The same things were measured in two ways. Each way mixes the same 11 hidden numbers, adds some noise and spreads widely along 5 directions of its own, which tell nothing about the thing.
Some things both ways: the first way, then the second way.
[  3   5  -5  -2   7   8   8   9   7  10   0  -2   6   4  -6   0   5   6
   2   1   4   0  13  -2   6 -12]
[  2  -8  18  -5  -5 -10 -14   1  -4  -8   5  15  -5  -8  -8 -18  13  13
  -5  -3   5   1]

[-3  4  2  3  4  1 -1 -9  4 -1  5 -2  5  2  3 -5 -3  8  6  2 -4  3  3 -3
  0  1]
[  4  21 -24  -5   1  -7  29   2  18  -5 -11  10   6 -11 -11  29   3 -12
   0  22   6   8]

[  4  -5 -11   5  -7  12   7  15 -15   8  -7  -2   8   6  -3   8  13  -3
 -11  -5   0  -1   2  12  -9 -10]
[ -2  -3  20  -5  -4  20  31  -6 -14  -3   2 -17 -43   7 -11   1  -5 -10
  -6  -4  14  15]

[ -5  15   7 -14  -4  15   1   3  11   0 -13   1  -6   5 -13   4   0   0
   4  -2  -2   3 -11  -3  16   3]
[ 10  -5  -1 -10  16   5 -10 -20 -12 -19  -2   8 -28  22   9 -15  -5  -1
   3 -19  -6  13]

[ 13  13   2 -11   7  -3 -10 -19   7  -7 -10  -3   2  -2   7  -3   1   3
  15 -11  -6 -12  -9   0  11   8]
[-14  11   1  13  10  -6  -3  -4 -16 -16   1   8   9  -1  16  11   1  -3
   1 -14 -14  -1]

[  1  10 -21  21   3 -12 -13   6  10  -9  -1  -6  21 -15  -8  13  -3  10
   4 -12   5 -13   0   3  -4   2]
[-26  -2   7  11 -14   3  27  -2  -2  12   7   2   3 -17 -10  15   5  -1
 -13   1  10   2]

[-10  -2  -7  11  -8   8   1  -7  -4  -9  -6  11   5   8  -4   6  -1   7
   3   1  -9   4 -17  -7   7   9]
[  2 -10  -2   4  16   8 -11 -16  -4  18 -11 -27   0  13  22  -7   5  -6
  22   0 -13 -22]

[  8 -12  11 -24   2  16  -4 -11  -6  15 -11   7 -33  -2   5   8   3 -29
   7 -12   0 -11 -14  10   4  23]
[ -5 -11  -1   0  -6   2   8  -2   3  -8  14 -19  18  12  19  -1 -17   5
  -2   0  10   9]

[-10   4  13   8 -22 -13 -20  17  14 -17   2  -4   6   1  -8  -8  -3   8
 -15   8   4   1  -6  -2   1  -4]
[ -1  -1 -10   5  14  -1  10 -17  -1   3 -13   2  -5   6   5   3  -7  -7
   9   7  -1  -1]

[  3  10  -7   5  -4 -15 -12  20   1  -4   6  -5  16  -2 -10 -13   5   5
   4 -12   7 -28  12  17  -3 -15]
[ 15  -8  -6   3  -9   5  -8  14  -6  11  17   3  -2  -9 -21  10 -24   9
   0  -2   2   6]

[-13   0  26 -22  -1  -3   8  -1  -4   9  24   1 -15  -6   5 -20 -12 -30
  10   0 -10  -9  -4   7  -7  15]
[ -3   4  -4  -6 -12  14  20   5   2  12  19   3  -9  -6 -21  28  -7  -1
 -20  -6  -1  18]

[  6 -13  19   3 -12  13 -17   3   4 -20  12   6  -5 -13  20   3   5 -12
 -25  -9   3  12  -4 -22 -23  -7]
[-23   7  12  -4  -7   0  21   2   0 -19   6  -8   9   1   8   7   2  -1
 -11 -10   2   3]

[ 18  11  -5  -7  17  10   1  11  13   5  -7   1   9  -7  -4  12  15 -11
   2 -17  13 -12  18  -6   7 -12]
[  0  -1  -6  -2  -7 -14  -6  -1   0 -16   4  23   1  -6  -5  -5   3   8
  -2  -4  11  10]

[ 10  14  10   3  24   4  -9  11  20 -22   8  15  16  -6   7   9  13 -20
 -17 -24  16  -5   9 -20 -18  -2]
[ -9   0  -9  -9  -2   8 -14  10 -11 -13  -6  10  -5  13  -4  -3   0   0
  -4 -15 -15   8]

[ 11 -15   8  -9 -15   4 -11  -6   3   3 -13   1 -19   1  10   4   2  -5
  -9   3   0   3 -16   1   5  11]
[  5 -13   2   6   4  -6 -16  -5  -1  -4  10  -5  29   6  26  -9 -15  14
   6   3  -8  -9]

[ -7  18 -22  16  10   4 -17  -6  -2 -22  12  10  -1  -8  -6  -6 -16   9
   7 -16   5  -6 -17 -14  -6   5]
[  5  -6   0 -15 -12  13   0  12   3   9   4 -21   5   4  13   8  -1   0
  -6   7   1 -13]

[  0  -2   0  -5  -3  16   7 -10  -7   9  -8  -3  -3   1  -5   7   5  -2
  15  -2 -11  -3  -4   6   9   4]
[ -1   6 -20 -10  -7   7   0  -2  -5 -14   0  12 -16  18 -18 -13  -2  -8
  -5 -12   1  26]

[ -1 -13  16  -2 -27  -2 -16   8 -12 -12  17   3 -12 -11  13 -17  -2 -16
  -9   4  -4   1  -8 -16  -3  -5]
[ -5  -5  -7  -7 -18   6  -4   3  -3   0  13  -4   5   6   2  -1  -9   3
  -9 -11   3   4]

[  4  -7  12 -18   7  -4  11 -13   7  15  -2   1   0  -4  15  11   5 -15
  13   0  -7  -2  10  -6  13  12]
[-16  -6  -3   8   7  -3 -19 -10 -11  10  -7   8  10  -3  11   1   9   5
  14 -12 -20 -14]

[ 12   3 -33   2  18   5  13 -21  -9  20 -27   0   7  -1   1  28   4   3
   9 -13  -1   1 -14  25   0  25]
[ -6  -6  -2   0   0  23   4   2 -17   6  -4  -5 -11  12   4   1   4  -5
  -6   0 -15   0]

[  0   1  -6   2 -14   3   0   8  -6  -2 -16   4  12   7  -6   7  12   4
  -5  -5  -1  -3  -5  12   5  -1]
[  0  -7   7  10   5  -5  20  -6   2  -1   7 -12 -11  -1  -6   6  -8  -4
  -2  -4  19  12]

[  3   3  11 -31 -11  -2   2   7  -1   4  -8  -5  -8   3  16   4   3 -15
  -5  -4  -4  -6  -3  -7   9  -2]
[ 16 -19  12  18  -4 -17  -1   2   5  16  21  -2  17 -27  -3  10 -23  19
   0  12  21 -12]

[ -3  13  19 -10 -11 -26 -26   9  -8  -6  16  -1 -12  -3   2 -38  -9 -16
   3   6  10  -8  -3   1  12   2]
[  4  -2 -25  -7  -2   4  -2   0  -3  -4  -6   5  -6   9  15  15 -12  -7
   1   2   8  11]

[ 15   9  -5   0  10 -11  -5  -6 -15  -1 -12   8   6   9   4  -9  13 -16
   9  -7   2 -11  -8   7  14  12]
[  0 -11 -10  -6 -17   7  -6  22 -10 -19  26  10 -12  16 -17   4 -23   1
 -24 -20  21  55]

[-12  10  -6  -3   1   9  -7 -17  13  -5  -5  -1   4  -5  -6  13  -6  25
  20 -11  -5  -7   3  -2   8   2]
[-28   4  10   3   4 -10  10  -5   2 -14  -6  -2   2  -1   2  -3   9  -3
   1 -15   4   0]

Other things, the second way, with their names:
<241>: [-18 -13   4  -7  -6   6   0   4  -3   1  -2 -11 -19   8   3  -1  11  -5
 -10 -19  11   2]
<271>: [-25  16  19  -5  -3   2  21  -2 -11 -15   1   9 -27  -1  -1  10  32 -15
 -29 -22   4  10]
<741>: [-28  -1  19   9   1 -19  33 -12  16  -6 -15 -15   8 -11  13  -7  26  -8
  -2  14  31 -15]
<872>: [  3   3   2  -1   6  -4 -12   4  -5 -15  14   2  12   6  13  10   2   5
  -3 -13 -14  10]
<192>: [-12 -10   8   2  -9  14   2  -4 -16   8  15   6 -14   4   1   0   2   3
 -23 -14  -4   2]
<51>: [ -8 -11   5   2 -10  -6 -13  20   6  11  -1 -17  15  -6  -4  -7  22   4
  -1   0   4 -22]
<265>: [  3 -12   6  -1   3  -1  15  -6   4  -6  23 -16 -13   5   9  18  -2   5
  -6 -17  19  14]
<423>: [-18   6  11   1  -6   0  18  -7  -7  -3   4  -4 -13  -5  -4   4  22  -8
  -8 -12   9   5]
<342>: [ 32  -4  -4 -22  -2  20 -19   4 -11   4   8  12 -14   1   2   8 -19  15
   1   2 -25 -10]
<50>: [ -2 -10  -2   5  -1   3   1  -8  -2  23  -1   2  -6 -14 -15   9   0   4
  11   3  -1  -4]
<255>: [ -4 -14  -1   0  -5  12  13 -10  -4   7  -2 -14   8   1  -4  -8 -28  11
  22  11   0  -4]
<486>: [ 18 -21  21   5   7   9  -4   7 -10  15  18  -4 -19  -5  -9  12 -19  11
  -7  -2   4   3]
<638>: [ -8 -13   8   4  -1   4  -4  -4  -7   7  -8  -7   7  -2   2 -15  -2   7
  14   9  -3 -10]
<426>: [ 13  -9  14  -8   4   0 -16   3 -14 -13  19   7 -13   2  17  13 -11  15
  -9 -22  -4  -1]
<359>: [-27  16  -1  -7  -1   4  22 -10  -1  -9 -17   1 -12   5  -3  -1  15 -17
  -6  -8  -5  -1]
<114>: [ -4   4 -16  12  17  -5  20 -20   9  16 -20  -2   3  -7   8  17   9  -8
  15  17  -3 -15]
<395>: [  6   3 -15 -13   3   6  21  -7   6  -3 -20  -6  -9   1  24  22 -15  -8
   9  18   7 -13]
<889>: [ -7 -11  -4 -11 -10   8  -7  20   0  -1   7  -8   4  10   4  11   0   1
 -16  -9   5   6]
<591>: [ 15  -8  10 -17 -17  10 -17   7  -5   2  21  -5 -15   7   0 -12  -6   5
 -17 -13   3  -3]
<207>: [ -3   1  -5 -13  -1   7  16  -8  -4 -15  -2  15 -20   6   4   8  -7   0
  -8  -1   5  14]
<419>: [ -6  -6  -1   2  -7  -7  14  -6   3 -10  10   5  10  -3  10   3   7   9
  -6   4  15   5]
<727>: [  9 -12  11 -14  -6   9  13  -3  -2  -8   4  -4 -11   3   0  -8 -12   9
  -2  10   8   6]
<551>: [  9 -10 -14  -9   0   2 -26  19   1  -4  -5  -2  11  12   2  -7  -4   4
   5   1  -5  -3]
<146>: [-17  -2 -17  -7  10   9  13  -8  -5 -12 -26   9 -19  17 -12  -4   0  -7
  17  -4  -1  21]
<761>: [ -6 -13 -20  -9   0  10  -8  -3   2   3  -4 -12   6  19   8  -3   6   0
  10  -7  -6   3]
<165>: [  0  -9  -4  -3  -3   6  11  -5   8  11   2 -28   3   6  -4  -2  -3  -3
  10   3   6  -6]
<37>: [ -7  -1  23  22   7  -6  13 -19 -17  -9  23   3   0  -8   6   0  -5   9
  -2 -13   0  10]
<673>: [  7   8 -11 -13 -13   9  -4  15  -4  -8  -4  14  -6   5 -12  -7   6  -4
 -17   7  -3   2]
<422>: [ 23   5 -22   7 -10  -9   7   4  14  23  -4   6  21 -23  -9  14 -12  -1
   4  41  10 -16]
<869>: [  0  13 -14 -17  -7  -2  15   0   7 -19 -24  21 -14  -1  -8  -7  17  -8
  -7  18  12   2]
<879>: [-12   9 -22   6  -9  -2  21  -8   5   1  -2   4  -1   1 -17   3   5 -14
  -5   1  11  11]
<830>: [ -6   8   7   2   0  -6  14  -6   0 -13  -6  -4   8  -2   2  -7  -3  -3
   5   9   3  -3]
<765>: [ -1   0   9  -2  -4  -6  12  -7   7   3  14  -1  13 -11  12  16   2   6
  -5   5   3  -2]
<750>: [-16   5   5  -9 -12   0   9  -2   4   0  -1   1   4  -5  -1  -2  11  -1
 -11  -2  -1  -9]
<116>: [  8 -10  -4 -13  -9  10   3   8  -7  -9  -1  13 -19   7 -22 -11 -12   6
  -4   5   8  21]
<42>: [-18  -5  17   4  -9 -10   1  12   1  -3  10   3  -3 -10 -24  -7   8   1
 -16 -16  13   6]
<548>: [  5  -2  26   0 -17  -3  24   2  10  16  33 -10   0 -29  -7  27 -12   9
 -23   0  15 -11]
<56>: [ -4   0   9   5  -4   1   6   1 -11 -12  23  12  -8  -2  -9   8   1   5
 -19 -18   1  18]
<319>: [ -3   0  -7   0   4 -10   2   4   8  -7 -10  -2  -7   1 -10   2   5  -7
   4  -2  14   3]
<3>: [ -6  11 -28  -3  -7  21   0   4 -11  -2 -12  -3   7  19  -2  -7  -3 -16
   0   7 -19   2]
<345>: [ 19  -1  -9   1 -10  -2  -1   6   1   0  14  -2   7  -4  -9   0  -4   6
  -2   7   7  -2]
<71>: [-25   9  -4   4  -8   7  35   4  -2  -9  -5  -7   6  -3  -6  17 -15 -10
  -3   4   6  14]
<390>: [  8   3 -13 -10 -10   5  28  -4  10  -5  17  -4  -6  -2 -22  16  -5   4
   1  -1  12  20]
<245>: [ 25  -8   0 -26 -14  21  -7  10  -5  -1  15  -1 -18   7 -12  -5  -9  13
 -10   0  -7   0]
<273>: [  4  -4 -31   9  10 -18 -18 -17  13   6   2   2  19  10   5  -8  10  -1
  17  -5   5   8]
<522>: [  9   9 -25 -21   0  14  22  -1   3 -20  -9   0 -19  18  10  16  -7  -9
  -7   5   4   5]
<98>: [-15 -12 -21  -6   7   7 -26 -14  -2   9 -21   5  10  20  16 -24  22   2
  14  -3 -23 -12]
<475>: [  1 -22  11   3   1   7 -16   4 -13   4  19  -7  -2   2  -2   4 -22  16
  10 -20  -5  10]
<248>: [  1   6 -31 -18  -7  12  -3  12   2   5 -12  16 -17   7 -19  15   0 -12
  -7  -4  -4  14]
<49>: [-26  -6  -3  -6  -7  13  -7  15 -16  -7 -13   2 -10  10 -14  -5  -4  -6
   2 -16  -4  15]
<67>: [ 16  -1 -31   2  -2  -5 -23   1   3  11 -18  22   0   1 -36 -30  10  -2
  13  17  -4  -5]
<808>: [  9  -7  -1   7   7   2  26 -13   1   7   8 -10 -17  -4 -10  16  -8   2
  10   4  13   9]
<546>: [-12   6 -21 -19  -1  14  -6   5  -6  -8 -19  14 -14  11  -4  10   0  -6
  -1 -12 -20  -1]
<300>: [  1 -12   9  -8   9   0   0  -9  -1 -13  -8  -6 -15  16  13 -17   6  -3
  -2   0  14  13]
<160>: [  0   0  12   2   8  10  -1  -3 -19 -10  -4   5 -12   4 -21 -19   5   9
  14  -4 -22   1]
<760>: [  2 -10   0  -7 -15  10   7  12   3   6   7  -9   0  -4   5  10 -21   5
 -14   8  11 -12]
<835>: [  8   0 -18 -10   1  20   9  -8 -11  -2  -5   3 -21  17 -10   1 -10  -6
   9   3  -3  24]
<408>: [ 10  -2  10   6 -10  -7  -6  -3   1   1  19   4  17  -7  -6 -21  17  13
 -11   9  -2 -10]
<227>: [ 10 -14   0 -13  -6   4 -17   4  -3  -9  13   5   0  13   5 -12 -11  14
  -9  -7  -3   2]
<633>: [  7   8 -14  -3   1   5   6  -3  -2   7  -1   2   1  -6   3  23 -18  -6
   4   6  -7  -6]
<752>: [ -2 -25   5  10   8  -2 -12  -5  -4   6  10  -2  -2   5 -19 -15 -13  15
  15 -15   1  10]
<33>: [ 10 -10  -6   4   9 -12  -7   1   5  -3   9  12   5  -4  -1  12  -4  10
   2  -2   4  10]
<566>: [ 12  11  -2 -17   7  -4  -3  -9   5 -12   3   5  -7   4   9   6   5  -2
  -4  -7  -8  -3]
<312>: [  0  -7   2 -10 -11   4  15   2  -1 -12  16   8   8  -3  14  13 -10  15
 -17   6   7   6]
<606>: [  5 -15   1   1  -4   2   0   0  -5   5   2   1   0  -7  -5  -2  -3  14
  11   7   4  -4]
<217>: [ 21 -23  -3   4   0  -2  -2   5   8   7  19 -10  12  -1  -3   8 -32  14
   5  11  14  14]
<585>: [ 29   0   4  -7  10  -7  -6   1   1 -14   4  15  -6  -5 -12   0 -16  14
   9   9  -1   8]
<103>: [  5   7 -21  -7  -7   8  -3   1  -1   1   1   2  -4   9 -24  -4  -6  -5
   7  -5  -6  14]
<118>: [ -4  11  -7 -11  -1  -3   5   5   8  -3  -9   2  12  -9   0  15  -5   1
   3   6 -10 -14]
<378>: [ 11  -1   7  -2   0  23 -14  -2 -24  19  -1  -5  -4  -1   3   0 -11   2
  10   5 -29 -13]
<773>: [-20   4  -7  -2  -7  -5   7  -3  11   4  -1  -3  -4   1 -10  -1  18 -13
 -13 -14   9  -3]
<240>: [ 15 -18  11   6  -4 -14 -25   9   3   4  19  -7  27  -8  -3 -13 -14  20
  10   6   7   1]
<127>: [ 14 -19 -11 -13  -9  23 -13   8  -4  20  15 -11   4   6  -2  12 -23  16
   6  -1 -16  -1]
<354>: [ 17  -3 -16   5  -6  -6  -8  15  10  22  -5   3  12 -15 -31   0  -7   1
  10  25   7  -6]
<569>: [-6  7 -9 -2 -5  1  9 -8 -2 -5 -7 16  5 -1 -2 -7 15 -1 -9 12 -5 -1]
<373>: [ 15 -21   8 -19  -4  14  -1   9  -3  11  10   3 -25  -5   1  25 -14  13
  -8  -2   6   3]
<360>: [-15  10  -2   4  -4   0  21 -15  -3  -4  -4   4  -9  -1   4   0  19 -10
 -11  -2   5  -3]
<705>: [  9  -3 -16  -9 -13  -1  -5  12  16  18  -5  -5   3  -4 -16  -3  24  -6
  -7  14  10 -13]
<823>: [ -6  -5  22   2  -4  -7  -7   4  -5  -6  21  -1   9  -7   2   0  -1  11
 -11 -15  -2   0]

Some of these things the first way, each followed by its name:
[ -7 -13   5   1 -12  -6  14  -2 -10  13   3  -8  12   1  14   8   7  -3
   4  15 -14  10  12  -7   9  -3]
<50>
[  9   5  22 -35   4   1 -12   2   2  19   6  -8 -38 -17   8 -10 -10 -36
  -5  -8  14   0  -7  10  -6  16]
<312>
[  5  -3   5   2   5   5  -4  -1   1  -5   0   4   0  14   4  -6   8  -1
   1   0  -3  -7   1 -11   5  -5]
<240>
[-11   7  -8  18  -2   6   3   3 -18 -19  15  15  17   0   8  -5  -1  -2
 -12  -1  -3  21  -9 -26  -9  -6]
<705>
[ 11   8  -2  -6  -8  -3  -5  11   5  -8  -4   7   9  -3   7  -6   5   2
 -14  -5   8   5  -2  -8   3 -10]
<426>
[-14   3  15  -4 -22   2 -11  10  10 -11  21   3 -10  -1 -11 -35 -16  13
   2  11  -3  -1  -5  -6   4 -12]
<566>
[-14  -2  -5   5 -12 -10  -7  -8   8   1   7  -4  10 -13   4   7 -10  26
   2   3   2   9   9   1  -3  -1]
<546>
[  7 -14 -12   3 -20  13   5  23  -7 -10   3  16   3  -1   6  -2   6  -5
 -21  -4  -1   0  -9 -16  -6 -16]
<591>
[ 21 -13   3  -6   2   9  10   5  -7  -5  -7   2   5   4  35  19  17 -27
 -26  -3  -7  12  -6 -35  -6  -4]
<422>
[  1  -1  13   4  -9  -7 -25   2  -7 -10  15  -5 -15  -5   0 -26  -7 -14
  -2  -3   1 -13 -14  14 -15   7]
<3>
[ 10  -5  -6 -17  11  21   3  -3  11  18 -11  -3 -14   2  -9  12   5   2
  13 -18   1 -24   7  19   0   0]
<830>
[  0  -1  -6  -7 -19   8 -11  -6 -15   6  -6  -4 -14 -12   3  -1  -6   6
  -4  -2   3  14 -11  11  -2   2]
<522>
[  7  -4  -9  -4   8  11  11  -2  -7  22 -15  -9   2   4   6  22  12  -2
  -5  -2   3  11   9   8  -1   0]
<116>
[-18  -8  13   4 -20  16  -8   1 -12 -11  11   4  -8  -3   1  -1  -3  -6
  -5  -1  -9   7 -10  -8 -10   0]
<165>
[  5   7  -7 -12   2  13   6  -3  -1   7  -9  -1  -4  -9  -5  10  -1 -10
  10 -13  -5  -7 -10   4   6   7]
<360>
[  2  11  -2  -8  -2  -6  -1   5   2  -5  -3   2  -1 -12   5   7  -7 -19
  -9  -7  -1   2 -22  -4  -2  17]
<192>
[ -8  -6   6  14 -14 -12  -5  15  -8  -8  15  -4  18  10   7 -15   6   9
 -12   9  -3   1  12  -3  -8 -19]
<354>
[  0  11  11  16  -4  -9 -10   0   4 -24   0   4  23   6  11  -3   8   2
 -17   9   0  24  -5 -28   5  -3]
<33>
[ -1  -7 -15   9  -2  15   7 -17  -6  26 -14 -26   7   4 -10  13   4  35
  16   4 -10   5  13  37  -4  -7]
<160>
[ -8  13  17 -13  13  30   0  -5  -8   8  16  -6 -15 -13 -15  -4  -1 -26
  25 -17  -5 -11   7   6  -5   0]
<390>
[-19  23   8  -8  12 -11  -2  -9   0  -4  19   2   3  -5   0 -14 -15  -4
  19  -4  -2  -2   3  -8   6   9]
<248>
[  8 -10  -5   4  -8   3   1  -1   1  12  -4  -8  -4  -6   2   3  -1   2
  -6   8  -2   9  -6   6  -1   4]
<569>
[ -6   4  18   3  -5  -3  -7   7   0   0   7  12  -2   5 -23 -27   7 -17
  21   6   0 -17   3   8  23   6]
<273>
[  0  -7  -4 -16 -13  10  11  16   4   0   8   6  -2  -9   6   4  -4  -6
  -6 -12  -7 -13  -3  -7  -8  -9]
<548>
[ -1 -14   2 -14 -21  -2  -5  -2  -7  11  -4  -5 -13  -5  19   7  -3   4
 -10   7   2  15   1  -6   4  -3]
<395>
[ -3 -25   7  13 -22 -13  -7  12 -11   8  16   0  -1  -8   7 -12   2  -8
 -13  13   3   4   6  12 -12  -1]
<127>
[ -7  12  -4  18   6   6 -13  11   7 -10  15  -2  10  -3 -28 -16   0   7
  20 -13   0 -30   9  12  -3 -11]
<103>
[  8   1  -9 -10   4   4   3   7  -4  13   1   2  -6  -3   0  -6  -1  -3
  -4 -10   8  -6   2  18 -10  -2]
<673>
[  9 -15  -2  -2  10  16  10  -9   0  11 -12  -2   2   2  18  34  15  -9
  -7  -6  -3  10   8 -13  -3   3]
<638>
[ 18  -1 -16  10  27  17  14   0  -1  15 -18   3  12   4  -8  26  23 -18
   6 -15   3 -10   6  10   1   8]
<835>
[ -1  -4   0  13 -13  13 -12   8  -2 -10   0  -8  -1  -2   8  10   1   4
 -27   6   3  25  -7 -21 -11 -11]
<727>
[ -3   9  -1   2   0   4  -4   8   2  -3  -9  10  -1  12  -9  -2   3   1
 -11   2  10  10  -8  -3   7   4]
<300>
[ -6 -10  23 -15 -26 -17 -12  10   0   0  17  -6 -12  -2   9 -29  -9  -4
  -1  11  -6 -11   0   4   1  -6]
<633>
[ -2  23  11 -11  20  15  -5 -12  -5  -6   5 -11  -3  -9  14  14   0 -22
   5 -13  -2  12   2 -29   0   1]
<606>
[  2   8 -10  14  -8 -14   1  22   5 -17 -11   7  32  12   6   9  11   8
 -32   0   6  12  -7  -6  -8  -7]
<486>
[  0  23 -23   1  24  -8   6  16  14   5  -1   9  19  -6 -10  14   0   0
  -3 -17  20  -7  13   0   0   1]
<373>
[-17  -8   1  -3 -26 -10 -12  13   7  12  21  -7 -15 -12 -17 -26 -21  20
  11   7   3 -16   6  25  -2  -6]
<750>
[ -1 -11 -23   6 -13  16   7   2 -13  17  -1  -6  -4  -6  -4   5  -4  17
  -3   2  -1  11  -3  15  -8  -7]
<245>
[-11   8  12   5   8   7 -10  -7  -5  -6  13  10  -6  -8  -6  -5  -2 -20
   9  -8   4   1  -3  -5  -1  14]
<761>
